The same things were measured in two ways. Each way mixes the same 9 hidden numbers, adds some noise and spreads widely along 5 directions of its own, which tell nothing about the thing.
In the rows, 128 means zero.
Some things both ways: the first way, then the second way.
[120 110 119 180 117 158 144 117  79  89  73 160 114  83 107 128 137  92
 119 115 125 124 134 117 128 158]
[137 124 123 103  87 109 168 144 166 141 124 145 139  85 132 107 139 129]

[135 136  95 146 172 156 152 166 116 128 164 102 143 167 111 113 141 176
 124  83 140 115  92  84  99 190]
[144 161 123 160 161 106 108 103 116 114 125 137 102 124  89  76 120  91]

[165 144 126  90 146 129 149 117  90 147 148  97 118 128 132  54  77 128
  85 108 156  73 178 103 132 115]
[151 109 110 135 122 130  89 102 144 143 144 155  91 130 102 161 146 137]

[170 136 141 136 130 114 162 115  40 123  74 132 131  70 105 113 121  90
 138 154 123  57 161 104 156 165]
[144 108  81 108 183 124 131 170 128 132 106  71 137 173 131 138 110  76]

[166 141 141 100 116 110 136 132 113 147 145 108 139 163 159 163  88 161
 153 175 128 133 125 155 117 126]
[124 136 138 180 142 104 117 111 153 149 112 131 127  96 121  98 115 181]

[ 93 120  59 212 111 130 102 147 126  95 103 128 144 147  96 198 174 164
 170  87 136 177  67 118  86 207]
[148 171 182 159 162 132 122 100 135 119  94 158 102 151  92 101  95 212]

[176 147 180  76 156  93 128 131 103 169 134  90 111 192 143 117  81 143
 135 201 116 138 133 154 153 120]
[ 60 122 112 146 107  97 103  77 123 115 132 132 114 125 111  99 129  80]

[156  93 133 109 143 163 148 106 132 133 150 103  73 153 126  92  90 127
 119  71 144 133 141 103 105 112]
[164 122 106 106 136 158 133 155 157 107 115 119 135  82 190 169  95 227]

[ 94 123  87 136 123 163 149 152 167  92 134 123 119 165 134 114 144 106
 142  67 124 130  90 116  97 174]
[120 137 130 133  78 152 135 166 136  99 131 136 107 115 140 115 144 124]

[192 146 151  92 160 181 173 113  78 129 147  79 117 162 144 116  81 122
 152 128 135  98 157 102 132 137]
[177 131 119 154 106 149 159 114 115 103 137 139 140  60 122 104 171 155]

[191 132 156  91 149  68 183 103  93 177 134  98  81 136 121 102  80 157
 127 106 124  88 142  78 114 127]
[141 123 166 164 101  74 138 128 185 124  89 170 135 110 101 126 146 184]

[134 169 108 131 129 175 189 133  70 103 153 124 145 126 116  98 116 123
  82  69 135  46 134  77 141 139]
[116 115 102 120 124  99  32 133  92  96 110 152  82 126 116 119 146  90]

[112  72 136 111 144 139 127 117 188 146 124 133  75 126 142  43 110  97
 110  92 133 161 147 128  94 109]
[140 140 102 157 118  80 118 170 130 151 163 115 132  84 133  90 115  88]

[ 94 114 139 173  65 105 112 112 105 103  80 197 114  90 133 109 115  88
  88 134 104 141 114 135 138 107]
[132 105 108 167 195 137 150 158 182 191 104  86 171  93 180 136 112 178]

[159 131 118 168 150 116 177 138  62 101  49 120 105 111 120 133 114 100
 152 174  97 119 145 115 118 211]
[135 111 124  99 124 118 135 144 165 160 117 161 126 122 115 127 149 113]

[ 91 109 128 118 109 139 150 148 186 108 133 159 112 182 147  94 127  95
 114 100 128 165  84 145 110 126]
[102 116 130  94  54 147 190 176  93  90 173 142 180  96 183 141 177  58]

[115 142 121 140  89 104 142 154 129 125 174 178 131 143 155  95  96 151
  73  91 112 117  82  97 106 105]
[109 109 141 176 113  93 128 124  85 117 151 130 165 138 107 129 170  86]

[128 115 102 166 150 161 133 162 139 108 104 105 139 144 138 166 148 135
 186 144 140 194 115 137  77 195]
[143 166 132  98  79 148 247 150 124 140 155 114 149 102 130  57 134  73]

[115 139  94 163 113 154 160 142  82  72 100 148 120 131 120 119 118 101
 107 116 108  88 114 115 141 171]
[118 119 127 157 126 145 148 147 147 159 139 132 140  95 155 116 158 108]

[104 123 120 181 192 134 102 151 128 144 115 126  93 142 100  46 138 129
 100  81 121 183 124  58 111 165]
[103 154 111 141 145  73  28  47  98 129 130 173  47 144  30  53 120  54]

[108 132 138 149 107 109 121 127 132 119  99 149 125 115 119  92 136  79
 131 103 124 144 122 102 127 139]
[101 130 100 125 137 153 127 164 158 144 107 100 106 137 138  93 115 100]

[131 136 118 127 129 142 160 139 128 109 119 118 124 147 118 105 142  98
 152  84 128 107 114  97 125 165]
[140 149 126 163 146 134 108 165  60  96 144 119 131 138 114  88 155  58]

[121 111 146 133 125  81 141 144 147 150 115 156 121 139 114 108 132 123
 118 123 142 158  94 118 107 134]
[ 89 131 116 104 133  97 115 156 119 114 121 126 132 159 119 107 113  56]

[142 132 166 118 142 115  93 161 143 180 176 151 134 161 154  56  87 147
  91 133 148 201 113  94 105  83]
[141 116  92 120 164 147 121  64  21 101 190 112 149 162  66 126 155  44]

[126 128 174 126 146  96 124 100 100 145  93 134  84 150  79  80 126  97
  97 107 132 140 120 103 169 114]
[ 97 143 162 145 101  84 131  91  62  94 154 179 146 123  91  84 178  34]

[ 82 167 105 167  85 137 128 171 153 116 154 141 193 159 162 217 140 183
 158 129 116 176  71 140  82 152]
[126 114 144  56 107 148 144 105  75  51  79 130 131 172 140 166 125 183]

Other things, the second way, with their names:
z243: [ 83 132 170 181  75  89 138 141 128 113 126 138 138 140 118 111 144 126]
z743: [125 131 155 168 138 170 129 101 164 191 140 168 106 118 107 114 155 165]
z280: [110 105 151 101  63 119 116 106 168 118 117 185  96 161 100 181 146 163]
z150: [114 126 112 190  97 133 141  87 110 102 136  83 118 126 111 109 139 135]
z874: [140 163 133 213 155  74 118 104 126 146 131 123 118 103  75  45 130  89]
z307: [148 138 104 131 163  80  54 111 143 154 112 159  93  73 108  86  99 158]
z437: [200 137 168 139 183 154 181  78 231 195  65 185 109  87 123 122 154 216]
z312: [119 108 119 102 101  98 100 139  60  53 116 110 138 173 110 153 119 133]
z529: [169 133 111 127 189  92  46  83 121 142 117 136  75 158  83 144  76 179]
z440: [134 171 169 163 161 157 162 134 102 109 128 140 144 130 143  95 134 112]
z486: [ 96 124 142 150  62  93  79 145 126 136 151 170  99 121 100 115 148 120]
z817: [117 136 163 155  66 107 177 116 145 104 124 172 153  71 121  94 176 133]
z31: [ 96 109 119 108 149 124  72  92  81 138 137 148 114 156 114 141 135 105]
z855: [125 164 179 153 154 140 123 129  95 119 163 185 139 138 120 118 135 105]
z274: [ 95 122  84 107 165 117  54 103 105 144 105  95  73 161 127 114  87 107]
z194: [129 137 134  78 109 102 148 122  91  49  62 120 136 128 130 101 110 162]
z296: [133 129 128 120 139 123 142 159 153 147 111 141 125 146  94  97 138  98]
z218: [179 130 164 150 114  99 159 137 129 136 126 139 138 147 104 149 139 167]
z603: [108 134 144 138  96 172 172 169 190 110 118 141 133 110 175 146 130 155]
z196: [133 150  69 150 251 155  53  91  74 125 147 103 119 107 122  84  82 105]
z217: [174 112 165  79 104 149 143 189 132 113 121 182 140 154 139 191 154 176]
z444: [ 82 124 111 102  76 118  79  79 155 129 115 125  42 184  94 145  86 152]
z904: [137 128 138 125 138 119 127  82  78 110 144 148 140 127 121 136 142 125]
z925: [ 95 114 160 108  10 140 161 167 133  47  93 121 103 189 161 184 152 143]
z129: [154 143 144 165 130 126 159 157 170 103  77 114 132 113 130 105 119 190]
z26: [115 158 135 182 147 121 112 134  98 117 132 119 115 136 113  74 136  73]
z295: [132 112 143  86  82 170 142 127 159  98 109 170 110 134 139 174 148 188]
z442: [119 145 165 196 156 143 161 111  97 152 152 138 158 116 132  95 173  82]
z531: [139 148 136 204 190  97  64 129  85 123 114 138 141  71 130  75 131 155]
z747: [182 104 109  95 148 125 149 162 182 171 109 146 132 103 145 150 148 133]
z45: [148 132  99  86 147 199 116 131  87  79 144 127 106 161 115 141 128 108]
z281: [108 164 160 168 107  98 150 133 145 118 101 146 119 104 127  63 135 105]
z742: [111 133 172 116  76  71 100  64 121 113 117 211 114  78 127 126 136 185]
z985: [ 91 111 135  82  64 120 130 124 144  99 112 163 110 159 107 143 144 119]
z219: [140 147 143 143 112 142 152 126 138 112 134 161 126 105 116 103 151 116]
z264: [150 147 161 165 141 111 154 109 120 131 138 154 149 106 124 111 147 123]
z51: [141 134 118 128 162 109 118 148 112 142 127 122 134 127 124 104 117 107]
z128: [165 125 125 132 179 140 121 133 100 139 144 130 147 128 140 148 126 142]
z766: [ 95 132 124 154 133 125 101 151 117 142 138 114 115 149 129 110 119  95]
z364: [103 132 125 128 124 116  96 117 130 116 118 133 101 144 127 130 106 134]
z670: [ 99 151 167 129  97 134 188 205 186 140  81 117 127 143 176 100 110 141]
z80: [114 119 105 128  99 135 100  87 142 129 124 144  82 114  98 111 145 131]
z759: [196 113 153 103 146 121 147 111  93  84 108 159 162 134 127 184 152 184]
z679: [ 95 131 117  94 117 138 155 144 160 120 106 124 130 129 141 110 102 132]
z989: [133 120 101  52 109 153 172  97 112 104 102 105 115 147 126 124 117 133]
z304: [199  96 117 116 169 175 167 118 106 110 129 124 165 128 150 194 171 152]
z499: [133 115 127  69 106  78 132 116  78 129 155 168 140 146 100 128 161  30]
z523: [132 134 194 178  81 130 172 140 100 146 186 174 149 159 110 143 202  66]
z504: [128 146 125 136 129  84 167 151 193 160  77 122 131  72 145  57 116 125]
z776: [100 132 144 124 163 172 141 126 120 118  96 131 131 142 164 123 139 122]
z111: [117 112 118 117 186 189 104  86 115 168 127 140 117 141 120 134 131 159]
z492: [124 120 112 144 152 164 122 144 133 138 123 111 129 113 162 132 132 140]
z259: [115 146 151 172  72 161 155 141 129 133 169 174 121  85 107  74 191  84]
z300: [129 129 143 141 135 158 155 114 157 155  93 127  94 161 111 109 155 115]
z234: [148 122 142 142  87 163 150 139 103  98 133 134 126 125 143 148 169 148]
z430: [ 82 124 138 114 107 142 145 133 122 137 127 146 129 124 163 116 160  68]
z331: [143 146 164 192 186 130 121 127  81 160 164 134 154 134 138 127 134 128]
z231: [ 73 145 156 167  60  63 127 107 153 150 142 168 112  98 104  69 143  86]
z695: [ 98 115  79 105 159 153  73 147 152 107  77  84  79 173 135 137  78 149]
z373: [126 114 153 128  93 147 128 147 162 163 133 174 103 135 143 159 167 132]
z105: [ 83 133 126 149  76 128 149 124  83 103 155  93 125 172 111 109 137  67]
z159: [185 126 141 103 144 105 129  77  99 167 136 164 113 145  66 125 148 135]
z886: [151 129 135 190 146 139 205 146 102 117 152 107 217  49 181 109 169 126]
z354: [114 160 135 174 132 135 149 166 189 129  84 100 100 134 137  75 110 123]
z122: [ 86 107 138 112  73 124 161 145 116 109 111 119 150 133 152 129 149 129]
z423: [151 120 168 113 121  97 187 158 161 149 111 163 178 101 166 151 152 144]
z509: [ 92 155 133 143  88 102 174 135 145 126  98 121 124  84 135  35 142  75]
z344: [ 72 135 115 111 114 150 151 151 149 119  92  91 116 135 166  96 101 124]

Some of these things the first way, each followed by its name:
[133 133 141 124 129 103 121  89  99 125 104 111 106 150  67 122 143 100
 133  76 161 118 111 103 166 133] | z440
[ 80 151 157 171  57  77  58 131 131 138 127 202 149 119 134  84 105 101
  65 116 158 210 111 102 123  56] | z111
[164 129 153 107 121 126 109  98  91 125 112 114 136 122  93 103 140  70
 139 109 183 113 144 114 168 122] | z45
[107 173 158 126  86  72  89  82  77 135  62 129 148  84  87  87 134  63
 111 117 143  84 187 110 185 111] | z300
[ 74 161  82 215 130 123 124 120  63  88  43 136 139  88  61 117 162 109
  99  91 119 104 140  90 147 199] | z437
[120 128 129 126  96 157 152 146 130 106 170 166 135 170 149 130 109 139
  94  99 119 125  74 131 128 105] | z886
[127 119 117 111 128  90 129 147 159 133 128 110 132 196 104 151 136 146
 148 125 170 162  77 162 116 162] | z855
[189 150 126 149 133 136 155 112  28 104  83 102 126 112 104 154 123 108
 164 143 117  73 144  92 156 180] | z695
[103 160 129 140 110 120 150 127  97  92  63 124 133 150 117 142 134  90
 135 169 108 117 121 162 166 165] | z430
[175 118 132  94 153 107 170 110 108 124 115  90  68 182 103 106 106 103
 153  93 136  97 112 106 138 165] | z603
[105 120  93 179 113 132 131 140 115  92  96 147  99 131 119 106 127 107
 123  90 102 131 102 101 109 169] | z766
[151 142 124 125  99 125 112 120  87 115 116 110 145 132 138 146 111 120
 153 152 126 105 136 148 148 140] | z105
[ 65 151 109 170  85 148  87 151 131 106 100 150 183 108 152 143 148 119
 117 148 119 151 135 167 124 136] | z274
[111 151 125 110  92 146  86 143 144 137 191 129 155 159 167 103 110 151
 106 101 121 123 113 120 125  93] | z150
[171 131 121  89 113  91 197 119 127 138 109  93 118 133 134 150  90 126
 171 132 163 113 151 129  89 155] | z217
[151 129 106 128 146 100 151 129  98 118  72  82  93 145 125 137 100 124
 165 163 103 113 149 137 117 195] | z280
[ 76 177 103 164  63 121 124 151 107  84 119 166 203 146 107 183 162 120
 113 128 136 117  66 147 155 152] | z776
[140 140 105 153 126 161 178 149  87  79  87 109 139 166 128 207 143 130
 181 174  90 106  91 167 148 211] | z817
[127 130 114 193 132 156 161 117  38  90  65 153 123  68  82 116 131 107
  82 126 130  86 151 103 148 169] | z499
[136 121 128 159 114 114 131 152 118 115  98 147 135 140 128 165 139 129
 158 156 125 169  87 142 109 165] | z679
[ 81 136  92 209 109 133 123 135  88  65  73 158 105 144  91 118 149  89
 107  93  89 123  92 102 160 173] | z442
[166 169 110 168  85 118 126 107  11  79  87 134 136  97  94 141  99  98
 113 141 150  82 151 106 166 147] | z743
[ 80 115  89 144  98 132 134 160 189 105 120 141 122 152 168 118 114 118
 137 110 110 162 107 142  70 153] | z486
[153 143 140 113  93 118 145 119  88 135 141 136 172 100 128 145 113 135
 116 145 178 103 137 136 129 118] | z51
[ 54 129  94 155  60  87 121 148 190 111 111 158 160 123 128 164 173 124
 144  79 145 149  77 146  87 150] | z670
[145 167 148  57  82 125 138 103 129 128 140  89 167 142 150 149 106  98
 159 144 160  79 162 174 154 105] | z234
[150 142 124 103 144 118 156 140 114 138 141  96 125 173 124 139 108 161
 132 137 140 117 114 138 119 155] | z264
[136 135 129 104 140 124 148 133 122 116  97  89 144 170 124 156 142 111
 181 168 141 128 120 170 143 184] | z219
[128 150  76 148 128 156 205 169  98  98 115 126 178 110 148 144 122 143
 122 155 130  79 139 137  90 200] | z747
[ 91 110 133 136 123 106 101 126 149 133 100 141  94 143 125  89 128 115
 109 116 118 161 122 143 128 125] | z231
[135 151 155 100 107 104 132  86  87 138 124 129 140 118  75 127 142 108
 103  87 168  72 135 114 180 104] | z281
[ 95 106 101 166 150 121  71 121 146 144 105 102  67 139 129  55 111 130
 123  83 105 174 154  88  85 138] | z444
[205 140 161 107 144  68 176 123  71 158  85 106 119 116 120 126  94 113
 172 173 142 118 156  93 116 166] | z296
[193 137 130 101 196 129 176 158 109 164 157  65 113 185 154 114  84 185
 162 145 115 126 131  94  92 184] | z874
